Each cloud of rows lies close to a flat space through zero, with a little noise off it, and is much wider in some directions of that space than in others. After each cloud: how many dimensions does that space have?
In the rows, zero is written as 128.

[[147 164 143 117 113 121 130 148 139 151 123  75 114 123 142 119 142 116]
 [ 50 108 152 160 123 165 122 140 183 169 158 126 156 188 105 228 156 176]
 [162  94 104 103  91 158  95 102  98  73 162 141 130  97 116 123 116  67]
 [161 109 116  87 114 142 125  97 119  86 122  92 114 109 129 101 125  53]
 [ 81 120 139 176 174 110 186 130 112 137  55 160 123 186 115 118 100 173]
 [134 159 153 143 221 109 169 161 112 121 104 132 162 150 107  45 110 181]
 [104 180 142 108 137 128  96 145 179 191 153  62 157 115 160 172 200 178]
 [ 87 160 129 169 214 102 116 123 154 174 136 151 155 132 162 172 179 236]
 [ 82 128 135 113 112 104 142 143 153 160 132 100 124 152  86 136 114 112]
 [160 154 138 124 124 145 127 147  97 111 114 102 136 122 129  88 130 123]
 [161 207 122 215 182 110  77 153  46 127 162 128 136 121 124 136 154 186]
 [154 165 172 232 112 180 148 180  64 121 104 101 108 197 107 147 118 142]
 [154 172 130 189 137 126 150 147  29 111  45 133 120 146 137  81 108 161]
 [130  83 172 116 123 172 174 136 219 141 130 124 121 159 153 149 138 127]
 [141 143 138 136 125 148 147 137 100 126  75 118 134 135 154 105 131 154]
 [ 66  95 121  62 125  96 135  98 219 164 156  87 123 133 108 163 141  83]
 [ 89 136 140 135  96  78 184 157 134 170  84 101  83 167  91 114  84 103]
 [142 125 145 181 156 134 142 129 124 120 137 133 101 158 126 147 126 126]
 [167 135 125 166 166 141 122 118  75  82 134 134 124 133 118 106 118 113]
 [146 145 118 130 123  99 143 132  91 124  91 120 105 119 134  86 109 113]
 [139 135 136 151 122 136 117 140 128 134 148 133 121 130 130 147 132 137]
 [116  67 159  67  37 172 149 142 231 144 173  92 113 148 104 163 116  49]
 [150 137  96  62 146 101 105  78 139 119 112  83 120  65 178 108 165  94]]
 -> 9

[[118 110 122 113  94 126 118 131 108 151 170 120 129 146 117 113 131 134]
 [134 159 163 150 126 134 146 118 151 125 120 124  95 140 146 135 127 105]
 [115 155 146 142 124 120 133 113 128 126 141 102 126 129 128 117 143 132]
 [ 91 114 132 145  93 118 105 117 128 169 160 122 118 148  98 108 162 138]
 [110 175 204 124  99 125 138 112 169 149 147  88 105 128 100 108 137 141]
 [131 131 107 158 122 107 151 124 149 106 143 131  93 126 151 148 138 114]
 [149 114 115 133 156 136 140 120 127 117 110 135 124 133 132 111  95 122]
 [143 117 116 139 105 136 116 140 108 148 139 155 141 127 112 128 121 112]
 [129 132 124 115 149 132 115 122 118 101 112 133 136 115 142 153 145 124]
 [145 119 115 131 134 128 160 122 151 120 109 135 119 111 119 150 112 110]
 [128 140 138 133 122 132 149 127 140 144 118 125 132 135 119 138 121 112]
 [133 125 141  87 126 144 137 126 109 132 130 110 143 136 122 127 109 126]
 [165 148 137 100 115 143 145 155 103 103 111 126 152  67 142 161 119 128]
 [105 121 126 135 153 112 128 101 156 118 136 114 105 157 127 112 133 135]
 [122 147 156 132 101 122 112 138 151 144 134 129 130  99  99 126 147 144]
 [146 133 127 114 130 123 141 131 163 124 133 146 138 122  97 150 104 109]
 [121 125 135 121 134 126  94 128 129 132 147 139 133 150 120 105 126 139]
 [129 136 149 109 121 136 133 122 123 131 139 114 128 138 126 125 120 123]
 [122 139 147 131 126 132 127 130 136 134 116 126 122 127 134 130 137 129]
 [123  95 130 126 110 131 164  97 145 149 145 104  85 147 103 105 107 121]
 [109 107 142 102 123 143  87 104 105 149 134 121 147 123  79 106 147 146]
 [145 116 124 124 138 145 122 132 112 124 114 145 127 132 139 128 113 117]
 [151 128 130 130 115 130 175 132 143 126 128 119 100 124 140 133 100 113]]
 -> 11

[[ 97 165 140 142 147 138 105 122  96 147  66  90 224 171 131 105 105 147]
 [129 119 128 133 131  98 115 141 165 132 112 129 142 108 126 117 116  67]
 [135 157 119 120 134 154 165 151 113 123 133 129  83 162 141 172 150 178]
 [110 127 115 141 103 154 100 139  98 159 155 105 171 148 120 120 109 155]
 [125 102 119 154 118 145  84  86 114 114 108 155 151 121 118 108 121 114]
 [121 120 112 180 123 156 103 110 159 100  95 120 158 102 142  73 109 118]
 [124  97 177  71 128  73 163 161 112 184 164  93 155 156 130 147 153 133]
 [110 100 142 113 106  89  94 140 115 161 150 140 143 133 104 143 117  82]
 [100  96 125 143  62 131 141 127  93 143 188 160  99 116 112 133 131 182]
 [151 124 170  36 168  68 138 115  97 158 152 125 117 145 110 178 153 101]
 [108 103 158 140 129 119 139 137 159 151 127  67 187 120 153  72 115 131]
 [132 141 109 169 125 196 139 144 126 126 112  87 168 157 155 102 132 204]
 [134 113 118 164 121 179 164 147 137 110 111 116 109 155 160 126 151 187]
 [109 158 126 122 103  63 139 115 151 123 160 161 116  32  91  84  98  93]
 [141  84 119 151 136 178  46 128 142 143 120  81 183 165 145 114 107  82]
 [117 141 116 166 130 133  85 151 145 152  88  86 229 129 128  78  90  92]
 [ 97 156 136 129 128 119 142  89  94 102 102 175  84 129 120 150 123 150]
 [ 54 142 134 140  71 122 153 135 129 125 196 134  57  96 134 129  93 151]
 [127  89 151 148 159 154  99 114 149 129  69  71 200 166 165  90 123 111]
 [115  59 137 141 104  95  90 114 120 137 105 171 155 133 110 130 130  73]
 [128 143 130 107 143 114  90 100 112 119 130 151 107 125 114 147 114  88]
 [149 142 117 136 132 168 173 165 119 137 128  98 137 161 146 136 155 206]
 [140  82 102 176 113 149  99 121 121 109  72 174 144 150 124 132 142 114]]
 -> 9

[[106 136 159 138 117 148  67 150 153 141  99 117 107 137 161 134 150 128]
 [157  94 136  97 137 125 173 112 109  86 139 125 180 127  82  98 113 130]
 [ 99 109 214 118 134 157  57 153 121 122 103 136 118 126 137 128 131 114]
 [151 132  69 132 132 110 192 109 115 134 156 132 143 120 106 124 109 132]
 [137  95 183 100 138 136 125 130 104  87 122 130 155 133 100 116 119 124]
 [128 142  87 138 130 119 161 118 126 138 148 139 116 110 127 132 119 128]
 [125 104 182 108 131 138  94 135 125 103 102 118 135 144 121 115 131 130]
 [139 139  65 140 127 106 183 118 128 146 157 140 125 116 123 125 115 129]
 [110 128 183 122 119 146  53 146 160 131  79 106 120 153 156 133 157 133]
 [148  95 178  88 134 139 104 128 130  82 101 101 177 158  94 112 148 144]
 [103 167  92 159 109 119 105 134 164 174 118 123  97 135 173 143 144 125]
 [136 137  55 149 133 107 203 110 101 147 181 169 108  87 102 125  91 109]
 [118 118 198 113 127 151  64 144 139 122  93 110 135 145 140 127 146 133]
 [122 114 162 118 133 141 111 138 116 115 123 131 129 118 119 122 119 122]
 [118 116 181 124 137 145  85 143 117 117 114 135 113 125 130 129 123 126]
 [118 154  66 157 129 115 168 121 108 168 169 164  91  90 128 144 102 111]
 [122 128 160 121 134 137 104 129 134 124 123 120 133 138 127 128 138 134]
 [135 127 133 120 128 134 124 127 138 120 113 111 138 147 127 124 140 137]
 [128  97 193 104 137 146 101 140 105  91 117 135 144 121  97 116 114 116]
 [139 100 154 107 143 129 140 123 100  99 136 140 151 117  95 117 113 116]
 [151  81 230  72 131 147  63 137 152  57  67  81 204 190 102 102 169 156]
 [136  88 206  91 141 148 100 136 103  74 114 128 160 126  94 111 118 116]
 [123 179  24 176 108 110 163 116 158 190 149 123  88 129 168 149 139 133]]
 -> 3

[[119 123 132 167 140 116  75 176 140 131 139 120 153 100 123 114  85 104]
 [112 133 142 130 126 132 126 140 133 134 143 131 134 146 138 124 129 122]
 [105 135 161 176 146 122  71 197 139 135 168 128 165 143 144 108  96  95]
 [146 177 105  40 103 154 221  16 133 130  55 115  84 157 109 175 174 160]
 [120 109 125 187 145 104  48 197 142 125 143 121 163  66 118 103  65  93]
 [110 142 141 112 120 137 144 128 139 136 134 127 135 147 137 129 136 124]
 [132  89 170 142 149 145 147 151 113 137 183 173 117 186 167 131 184 172]
 [ 98 150 130 126 124 124 108 149 156 137 119 111 156 105 120 121  88  97]
 [165 137 106  96 128 138 170  62 119 123  82 127  91 128 112 158 155 161]
 [ 98 145 163 205 150 112  29 225 146 134 172 115 184 127 145  98  65  68]
 [143 112 109 134 122 118 125 120 110 118 126 126 116 107 119 122 128 131]
 [118 117  79 129  97  95  97 134 116 109 118  97 139  48  96  95  80  83]
 [124 104 142 136 126 128 133 145 108 124 165 147 123 156 149 113 155 137]
 [129  80 127 166 142 113  89 178 126 127 156 143 142  83 128 110 109 130]
 [119 129 116 146 114 109  99 151 113 118 146 113 140 113 124 100 106  93]
 [124 120 157 137 146 141 135 149 137 140 148 151 131 162 149 137 146 148]
 [126 147 118 134 121 120 111 129 124 121 122 111 133 122 121 119 108 105]
 [157 139  95  97 118 130 159  69 122 120  79 116 100 110 105 148 137 147]
 [130 102 136 108 125 138 170 110 115 132 149 154 110 158 146 135 178 162]
 [ 80 107 136 145 109 106  89 195 128 130 182 127 163 109 138  81  98  84]
 [158  85  61  74  88 115 188  53  86 103  98 129  79  73  98 124 164 158]
 [130 107 166 113 140 153 177 121 122 139 160 169 110 195 163 144 192 180]
 [ 93 147 168 174 140 122  69 201 143 138 171 123 169 156 151 104  93  84]]
 -> 5

[[143 133 145 130 136 150 134 109 125 135 121 120 138 119 115 128 149 112]
 [102 120  96 146 144  98 122 141 137 122 132 137 152 168 180  99 124 162]
 [141 180 142 218 162 156  89  87  86 185 128  73 228 122 112 109 205 132]
 [102  82  91  76 106  88 139 179 155  85 131 188  77 155 162 123  69 153]
 [125 133 127 129 132 131 120 118 132 130 131 115 130 122 113 137 136 122]
 [150 121 152  81 112 155 156 126 124 113 129 132  97 112  94 146 109 104]
 [137 116 128 102 114 125 137 137 133 108 133 144 101 123 127 132  92 124]
 [148 126 150 137 131 148 126 110 123 135 132 121 145 106 102 142 144 118]
 [177 122 151  84 115 146 138 128 129 112 125 140  83  97  91 166  95 106]
 [152 156 147 145 133 150 124 102 104 150 134 114 148 109  95 130 148 106]
 [128 134 122 119 124 124 119 136 131 125 120 128 127 126 108 136 124 117]
 [124 123 140 121 128 136 145 132 134 126 130 137 115 126 117 143 135 132]
 [115  90 124  92 113 125 143 153 141 106 127 168  88 132 142 130  84 129]
 [134  90 131  57  85 122 157 158 159  92 131 178  44 122 126 141  77 107]
 [136 131 129 124 124 124 141 126 129 117 124 129 123 115 122 130 128 131]
 [169 155 160 134 135 155 124  91 109 150 136 111 132  88  88 143 142  89]
 [111 168 136 178 146 140 118 112 112 154 128  96 181 133 135 111 166 147]
 [123 142 128 157 132 129 107 124 111 143 130 108 161 132 145 123 143 126]
 [180 176 175 159 144 182 120  75 106 162 137  73 171  77  63 137 180  97]
 [127 128 126 100 109 129 144 132 136 111 120 145 109 132 126 140 105 125]
 [140 100 129  79 109 138 139 136 146 106 126 152  85 127 120 136  94 122]
 [133 115 137  91 117 129 129 147 146 115 125 151  92 126 138 132 106 117]
 [134 116 133  92 118 137 140 142 124 127 127 147  98 123 118 136 114 116]]
 -> 2

[[122 116 113 120 132 142 146 125 110 124 137 138 141 132 137 122 102 115]
 [185 100 123 135 224 104 139 134 159 156 198  64  74 112 120 156 194 140]
 [124  93 150 137 160 178 122 163 157 105 141 128 144 158 167 137 141  70]
 [154 151 134 129 181 132 121 140 161 138 138 106 106 127 154 129 142 132]
 [120 104 117 106 100 139 136 127 102 124 124 176 168 119 124 119  92  87]
 [123 139 108 113 122 153 144 142 114 129 109 154 144 120 143 106  97 116]
 [150 139 128 138 160  87 119 113 152 155 142  78  86 116 109 147 168 173]
 [123 101 140 158 121 147 140 137 140 107 147 140 137 183 154 152  83  82]
 [ 93  88 168 157  77 153 103 143 147  95 115 158 163 179 140 149 107  65]
 [112 151 139 148  90  95 104 103 144 138 101 118 121 150 117 146 105 155]
 [ 69 122 161 178  72 156 116 125 131  83 109 113 138 201 142 143 107 124]
 [105 141 119 119  73 150 146 134  82 102 100 179 156 122 124  97  92 117]
 [130 170  93  97 129 133 145 122 103 144 102 150 138  99 137  96  88 149]
 [108 124 127 124 114 173 139 154 115 108 111 147 149 129 146 107 126 104]
 [139 139 121 130 163 116 118 121 158 158 129  87 105 129 132 142 138 156]
 [ 98 156 129 171 125 139 136 116 141 123 115  68  96 183 147 142 111 180]
 [127 131 152 111 133  62  65  70 148 146 129 110 138 116 107 153 148 155]
 [130 138 137 130  98 128 135 135 105 102 128 169 135 126 121 113 118 108]
 [141  97 135 140 145 129 131 144 148 132 148 112 115 133 120 145 154 110]
 [116  86 141 165 142 158 148 142 130  95 164 103 119 181 144 147 131 101]
 [100 140 132  79 107 129  92 101  99 117  95 150 174  88 122  95 147 140]
 [104 145 147 118 101 150 115 127 110  92 105 156 155 131 142 104 125 117]
 [122 116 109 123 105 120 141 120 121 143 122 144 141 137 124 137  80 117]]
 -> 8
